There are 10 hidden switches. A switch that is on adds its own fixed numbers to the row, and there is some noise. The rows also spread widely along 14 directions, which tell nothing about the answers.
(in the rows, 128 means zero)
Known rows, each followed by its switches (1 for on, 0 for off):
[190 141 142 100  92  97 134 188 152 127 112 125 178 124 124 155 140 125
 135 169 105  83 171 140 167 150 159  88 173] : 0 1 1 0 1 1 0 1 0 0
[165 149 136  80 183 126  76  96 114 179  70 121 143 190 138 122 107 133
 148 142 171 114 193 127 162 118 173 144 165] : 0 0 1 0 1 1 0 1 1 1
[ 56 105 107 164 116 152 156 148 150 133 124 105 119  92 163 149 198  90
  97 114  88 120  95 164 129 154 140  95  76] : 1 1 0 0 1 0 0 0 1 1
[103 195  99 136  98  75 132 104 135 112 156 178 141 116 142 140 120 125
 120 129 131 132 127 123 137 109  89 118 124] : 1 0 0 0 1 1 1 1 0 0
[113 152 172 109 156  87  79 122 121 152  96 143 170 120 112 157 152 158
 113 155 130  50 192 129 136 128 126  99 160] : 0 1 0 1 1 0 1 0 0 0
[ 62 113  80 100 162 153 101 154 147 151  82 116 147 146 123 132 193  86
  90 143 138 114 174 141 119 173 147 123 147] : 0 1 0 1 1 0 0 0 1 1
[187 132 165 107 132 129 134 101 114 133 153 101 141 135 176 114  95 146
 177 157 119  79  94 125 130  82 147 122 155] : 0 0 0 1 1 0 0 0 1 0
[127 147 139 125 148 109 130  88 129 134 146 105 157 117 154 125 150 153
 128 149 118  86 114 142 115 113 100 114 142] : 0 0 0 0 1 0 0 1 1 0
[106 139 154  86 144 113 119 119 126 149 127 148 160 105 163 119 209 145
 127 134 127  67  90 160 157  70 125 114 140] : 1 1 1 0 1 1 0 0 0 0
[ 78 133 117 114 141 128 130 109 130 125 137 154 115 132 144 178 115 143
  95 118 156 142 153 159 147 126 119 138 145] : 0 0 0 1 1 1 0 1 0 0
[152 202 142 141 141 148 111 124 137 109  94 120 159 146 152  75 139 107
 142 128 129 117 137 155 136 184 119 130 121] : 1 1 0 0 1 1 0 0 1 1
[146 158 146 159 126  72 137 109 141 119 161 119 151 108 144 148 145 172
 110 126 111 121 101 155 132 117 109 120 105] : 0 0 0 0 0 1 0 0 1 1
[133 147 143  91 164 150 119  93 136 163  95 124 127 157 143 154  84 120
 142 150 146  92 202 153 155 155 141 108 167] : 1 1 1 0 1 1 1 1 0 0
[138 149 160 114 160 120 147 127 154 140 124  88 105 147 151 183  82 153
 138 131 136  96 156 176 161 111 131 125 129] : 0 0 0 1 1 1 1 1 1 1
[156 101 132 153 140 158 171  43 123 149 172  80 132 114 192 138 133 154
 113 129 118 153  99 170 143 174 149 129 122] : 1 1 0 0 1 0 0 1 1 1
[113 106 110 122 159 133 144  87 116 167 112  50 112 178 206 176  91 132
 158 162 146 130 120 141 151 123 177 126 129] : 0 1 1 0 1 1 1 1 1 1
[120 141 164 107 133 150 137 125 102 117 131 133 136 137 184 131 117 138
 143 129 159 114 122 152 155 143 143 143 152] : 1 0 0 1 0 1 1 0 0 0
[ 91  92 147 126 105 107 172 177 150 109 148 127 145 102 172 188 162 129
  86 131 124  91 108 191 156 159 152  85 152] : 0 1 0 1 1 1 0 1 1 0
[148 127 134  88 119  93 110  88 105 175 144 171 152 112 147 170 140 131
  99 147 151 100 187 118 165 146 161 126 159] : 1 0 0 0 1 0 1 0 1 1
[153 151  91  82 160 120 162 117 185  88 194 163 169 145 121 122 133 183
  69 127 177 140 164 190 153 160 117 149 223] : 0 1 1 1 1 1 1 1 1 1
[172 127 115  95 111 106 150 122 164 135 172 165 154  97 122 101 172 144
  81 104 122 133 114 155 157 121 144 126 150] : 1 1 0 1 1 0 0 0 1 0
[108 136  92 109 129 128 130 151 132  86 161 152 148 144 166  85 185 169
 146 115 142 139  33 122 146   4 152 159 149] : 1 0 1 0 0 1 0 0 0 1
[195 130 142 101  79 125 178 115 144 167 150 126 101  96 165 147  97  79
 139 112 108 127 130 148 183 151 161 107 102] : 0 1 0 1 1 0 0 1 1 0
[102 172 130 110 153 132 119 138 142  94 136 140 167 150 156 103 139 133
 117 138 163  77 118 161 123 134 107 128 166] : 0 1 1 1 1 0 0 0 1 0
[ 74 175 156 158 123  40  86 110 110 135 122 138 155 118 159 203 132 139
 146 173 112  36 126 117 121  76 103  72 114] : 0 0 0 0 1 1 0 1 1 1
[ 97 122 124 108 143 144 133 115 128 113 150  93 167 106 171 127 193 158
 136 173 110  81  91 145 122 112 115 127 164] : 0 1 0 0 1 1 0 0 1 0
[115 201 139 133 141 129 114  76 108 164 112  82 101 146 173 171  82 126
 166 145 131 112 145 131 151 114 100 151  74] : 1 0 0 1 1 0 1 0 0 1
[175 117 130 146 103 148 175 147 121 130 114  68 128 141 176 123 111 103
 138 125 119 166 109 155 148 188 157 130 110] : 0 0 0 0 1 0 0 1 0 0

New rows. What belongs after each?
[107 155 151  91 129 147 123 148 116 119 117  90 147 134 187 155 141 125
 156 170 135  70 123 151 156 136 127 138 153] : 0 1 0 1 1 1 0 0 1 0
[134 168 111 138 118  76 127 118 134 142 122 138 140 154 153 169  90 113
 111 132 158 122 167 134 158 162 150 111 122] : 0 1 1 0 1 0 1 1 1 1
[143 189 116  94  95 145 140 132 144 103 146 141 124 122 156 155 103 128
 121 118 152 121 152 147 193 131 119 159 133] : 1 1 0 0 1 0 0 1 1 0
[114 167 114 108 124  62 138  86 151 124 175 189 153 122 148 117 125 132
 106 121 155 104 109 139 134 106 109 101 160] : 1 1 0 1 0 1 1 1 1 0
[ 97 114 105  91 106 165 140 115  87 123 135 126 133 142 207 151 131 107
 150 158 155 133 111 124 156 129 156 147 168] : 1 0 0 0 1 1 0 1 0 0
[168 156 138  89 107 134 134 126 138 168 102 137 109 110 126 141 109  96
 137 111 122 136 191 128 188 152 157 127 114] : 0 1 0 1 1 0 1 1 0 0
[134 145 124 126 119 158 134 146 146 104 135  87 150 126 152 167 112 145
 156 183  95  89 155 140 137 140 136 114 155] : 0 1 1 0 1 1 0 0 1 0
[167 119 122 144 120 119 133 106 160 125 158 173  97 114  88 138  68 168
 118  90 103 164 156 105 144  75 174 114 124] : 0 1 0 1 0 0 1 0 0 0
[101 155 142 149 141 131 134 155 126  52 161 100 164 142 176 133 131 198
 135 148 142 106  73 157 121 102 113 149 162] : 0 0 0 1 0 1 0 0 1 0
[142 132 157 141 168 136 109 134 140 102 125 135 140 170 140 100  62 156
 180 144 127  80 132 115  97  76 172  90 176] : 0 0 1 1 0 1 1 0 1 0
[ 97 146 135  80 136 165 147 103 156 135 164 156 104  67 136 116 172 122
 131 105 104  96 114 149 146  72  92 135 117] : 0 0 0 0 0 1 0 0 1 0
[117 129 119 109 154 168 119  79 123 136 140 119 116 139 158 162 112 157
 125 140 140 134 153 144 149 117 143 156 146] : 1 0 0 0 1 1 0 0 1 1
[156 145 130  93 104 123 135 124 130 162 123 115 157 116 165 107 151  75
 159 162 105  88 121 127 136 158 146  99 138] : 1 1 0 1 0 1 0 0 1 0
[109 159 160 207 127 148 147 119 109 121  97  75 114 139 193 174  89 122
 142 125 116 151 136 168 149 212 152 118  60] : 0 1 1 0 1 1 1 0 0 1
[124 121  77 132 125 134 148 156 152  97 141 122 150 152 139 121 129 122
  96 128 149 154 139 131 128 177 155 137 159] : 0 1 0 0 0 0 1 0 1 1
[178 114 177  74 133 148 116  84 112 143 156 148 124 109 158 137 108 173
 162 133 127  93 130 119 176  68 179 136 167] : 0 1 0 1 0 1 0 0 1 0
[170 177 140 119 126  94 115 114 137 132 144 120 176 111 134 127 168 164
 128 157 105  96 136 141 144 115 110 129 141] : 1 0 0 0 1 1 0 0 1 1
[136 135 189 147 132 124 151 135 116 104 144 153 149 120 178 128 137 143
 106 104 153  92 107 181 146 159 137 115 138] : 1 0 0 0 1 0 1 0 0 1
[114 198 140 156 125  90  90 164 138 118  83  82 158 147 138 163 140 147
 141 142 119  88 147 130 157 120 130 115  95] : 1 1 0 1 0 0 0 1 1 1
[142 170  95  81 118 183 146 132 184 110 152 169 119  87 113  65 163 103
 135 101  95 130 124 140 153  87 113 139 134] : 1 1 0 0 1 1 0 0 1 0
[ 81 200  80  62 134 137 165 163 175 117 128  93 106 152 174 136 130  79
 152 137 156  97 103 165 161  95  82 152 129] : 0 1 0 1 1 1 1 1 1 1
[153 128 108  88 156 124 134  81 143 148 171 143 156 127 116 122 156 145
  88 144 141 127 153 154 118 147 104 142 177] : 0 0 0 1 1 0 0 0 0 1
[136  96 125  98 123 108 175 118 160 137 157 170 123 113 151 108 128 103
 109  96 141 122 104 149 143 126 161  90 156] : 0 1 0 0 0 1 1 1 1 0
[121 150 130 123 140  88 132 100 127 157 112 108 140 137 163 136 130 122
 113 135 144 121 130 147 138 155 128 121 119] : 0 1 0 0 1 1 1 0 1 0
[107  89  48  97 130 132 138 116 126 164 123  93 161 134 144 131 175  98
 109 186 112 152 167 104 100 187 151 124 173] : 0 0 0 0 1 1 1 0 1 0
[104 145 128  68 137 168 147 105 113 150 125  92 123 117 187 159 138 114
 151 161 137  97 162 144 165 152 119 149 151] : 0 0 0 0 1 1 1 1 1 0
[161 166 127  90 114 142 157 139 146  88 192 129 160 118 165 178 130 187
 122 157 140 111 148 178 189 126 128 160 184] : 1 0 1 1 1 1 0 1 1 1
[176  64 123 134  70 118 209 135 158 146 184 142 105 102 166 175  72  95
 109 119 102 154 126 154 152 184 203  78 134] : 1 1 0 1 0 1 1 0 1 0
[153 166 152  75  84  74 130 114 124 112 191 180 174  79 160 175 168 189
 101 146 139  79 116 144 199  80 119 144 167] : 1 1 0 0 1 1 0 0 1 0
[130 147 116 143  93  72 136 184 150 138  89 160 147 135 121 135 126  74
 101 114 130 138 161 135 144 190 161  85 109] : 0 1 1 0 0 1 1 0 0 0
[162 107 114 127 164 105 124  82 140 137 156 106 155 160 128 156 104 186
 113 158 136 141 155 140 116 135 151 124 185] : 0 0 0 1 0 1 0 1 1 1
[145 116 108 115 124 125 153 139 148 127 149 101 138 137 154 148 133 123
 126 152 117 121 113 149 127 128 139 122 148] : 0 0 0 0 1 1 0 0 1 1
[ 77 201 136 115 100  94  88 112  82 118 117 134 154 129 194 192 118 148
 158 168 158  88 154 102 184 125 136 140 134] : 1 1 0 1 0 1 1 1 1 0
[169 128 143  92 126  97 151 122 136 158 129 142 138 118 146 120 172 128
 105 102 140 141 109 165 174 116 142 136 129] : 0 0 0 0 1 1 0 1 0 1
[140 129 126 131 122 148 154 155 125  47 164 111 153 165 192 141  99 190
 113 133 172 155  86 166 157 142 162 171 181] : 0 1 0 1 1 1 0 0 1 0
[184 115 160  96 185 119 122  79 147 163 117 123 134 155 138  93 126 158
 125 101 155 120 122 157 153  98 166 124 159] : 0 1 0 0 0 1 0 1 1 1
[136 100  78 137 141 121 148 104 153 179 136  64 135 110 133 101 179 105
 153 166  56 118 107 102  82  97 141  89 111] : 0 0 0 0 1 0 1 0 1 1
[ 78 180 131 159 124  84 129 106 135 132 125 109 140 108 164 204 135 167
 104 136 125 114 155 166 168 148 112 117  92] : 1 1 1 0 1 1 1 1 1 0
[156 192 116 111 119  93 144 146 162 116 130  98 184 119 129 121 172 129
  91 155 124 115 149 174 140 207  79 135 141] : 0 1 0 0 1 1 0 0 1 0
[149 122 140 124 136 162 158 117 153 155 116  81  97 123 139 149 107 118
 124 116 109 133 139 166 148 145 131 128  96] : 0 1 0 0 1 0 0 0 0 0
[109 141 143 133 154 115 131  84 149 104 184 133 149 116 143 164 130 181
 101 146 133  69 119 162 119 104  93 115 161] : 0 1 0 0 1 0 0 0 1 1
[134 113 129 113 137 212 168 134 142 116 132 124  90 134 177  88 100  78
 155  96 140 132 112 142 146 152 174 133 129] : 0 1 0 0 0 0 1 0 1 1
[147 161 181 114 124 132 150 167 143  97 124  97 157 132 171 161 111 135
 129 153 136  61 137 189 152 179 112 118 157] : 0 1 0 0 1 1 0 0 1 0
[199 166  94  84  93 154 168 140 154  86 170 169 151 148 137  95  85  99
 115 136 155 162 147 154 140 188 112 155 196] : 1 0 0 0 1 1 0 0 0 0
[127 144 147 118 116 112 150 137 130 133 121 100 123 137 184 192  95 118
 140 145 143  95 143 155 175 149 151 114 130] : 0 1 0 0 1 1 1 1 1 1
[154 195 167 126 132 113 139 139 139 169  94  49 160 124 185 127 158  96
 183 178  86  49 123 165 150 164 120  93  92] : 1 1 1 1 1 1 1 0 1 1
[123 156 142 114 109 170 123 149 128 113 129 119 132  92 155 165 150 160
 162 141  99 106 169 122 198 113 173 137 136] : 1 1 0 1 0 1 1 1 1 1
[173 202 174 160 122  28 125 122 132 110 131  87 172 166 176 163  83 181
 128 143 154  79  88 168 151 114 106 111 115] : 1 1 0 1 1 0 0 1 1 0
[137 131 126 136 130 100 132 127 129 109 139 120 169 160 160 142 111 149
 107 155 147 115 119 153 115 151 132 119 171] : 1 0 0 0 1 1 0 0 1 0
[ 79 107  78 117 112 168 130  89 110 157 130 159  91 141 165 162  73  54
 155 145 132 130 155  98 119 124 155 100 133] : 0 0 1 0 1 0 0 1 0 0
[123 111 135 132 135 121 133 112 104 130 126  85 173 131 177 137 155 146
 144 186 116  99 113 129 114 157 144 107 168] : 0 1 0 0 1 1 1 0 0 0
[112 170 124 213 113  90 119 140 137  12 189 164 184 136 143 155 106 217
  83 131 146 129 104 143 114 133 121 124 161] : 0 1 0 0 1 0 0 0 1 1
[168 163 182  37 138 168 101 106 109 124 140 146 133 132 172 138 103 174
 172 139 165  68 143 131 206  60 157 172 186] : 1 1 0 1 0 1 0 0 1 0
[147 134 120  57 145 133 150 124 181 185 131 184 107  98 119  79 170  66
 124  90 116 102 141 152 163  98 154 100 127] : 0 1 1 1 1 1 1 0 1 1
[116 162 118 129 134  73 131 145 129 108 138 100 206 161 184 118 163 138
 134 188 140  72  85 158 104 140 108  95 177] : 1 0 1 1 1 1 0 1 1 0
[154 171  88  65 138 150 178 108 173 136 159 110 139 132 147  86 127  82
 152 164 122 101 123 157 117 144  76 125 166] : 0 1 1 0 1 1 1 0 0 0
[122 138 159 112  99 183 130 122  89 126 115 124 112 102 186 156 118 105
 185 146 110 107 141 117 172 125 155 130 126] : 0 0 0 0 1 1 0 1 0 0
[144 111 145 154  93 167 127 133 112  97 132 154  98 128 169 144  63 124
 157 107 122 136 119 104 159  97 207 118 120] : 0 1 0 0 1 0 0 0 1 0
[106 243 170 171 129  82  79 129 147 108  82 156 147 119 102 151 119 148
 109 110 119  97 177 155 146 140  74 113  75] : 1 1 0 0 1 1 0 0 0 0
[140 158 133 132 139 144 111 103 121 116 126 131 142 148 151 122 104 127
 131 130 152 119 145 128 136 160 141 140 139] : 0 1 0 0 0 0 0 0 1 1
[ 75 152 103 123 125 146 128 145 136 104 121 115 136 142 160 198 126 127
 100 147 152 132 177 163 163 190 130 144 146] : 0 1 0 1 1 1 0 1 1 1
[123 121 105 140 118 135 130  83 127 140 150 145 137  85 129 116 160 123
 128 135  84 134 133 109 112 119 125 101 127] : 0 0 0 0 1 0 0 1 0 0
[119 133 110  91 138 110 124 133 142 131 137 134 163 128 141 106 165 125
 122 152 133  85 126 124 119 117 134 113 172] : 0 1 0 1 1 0 1 0 1 0
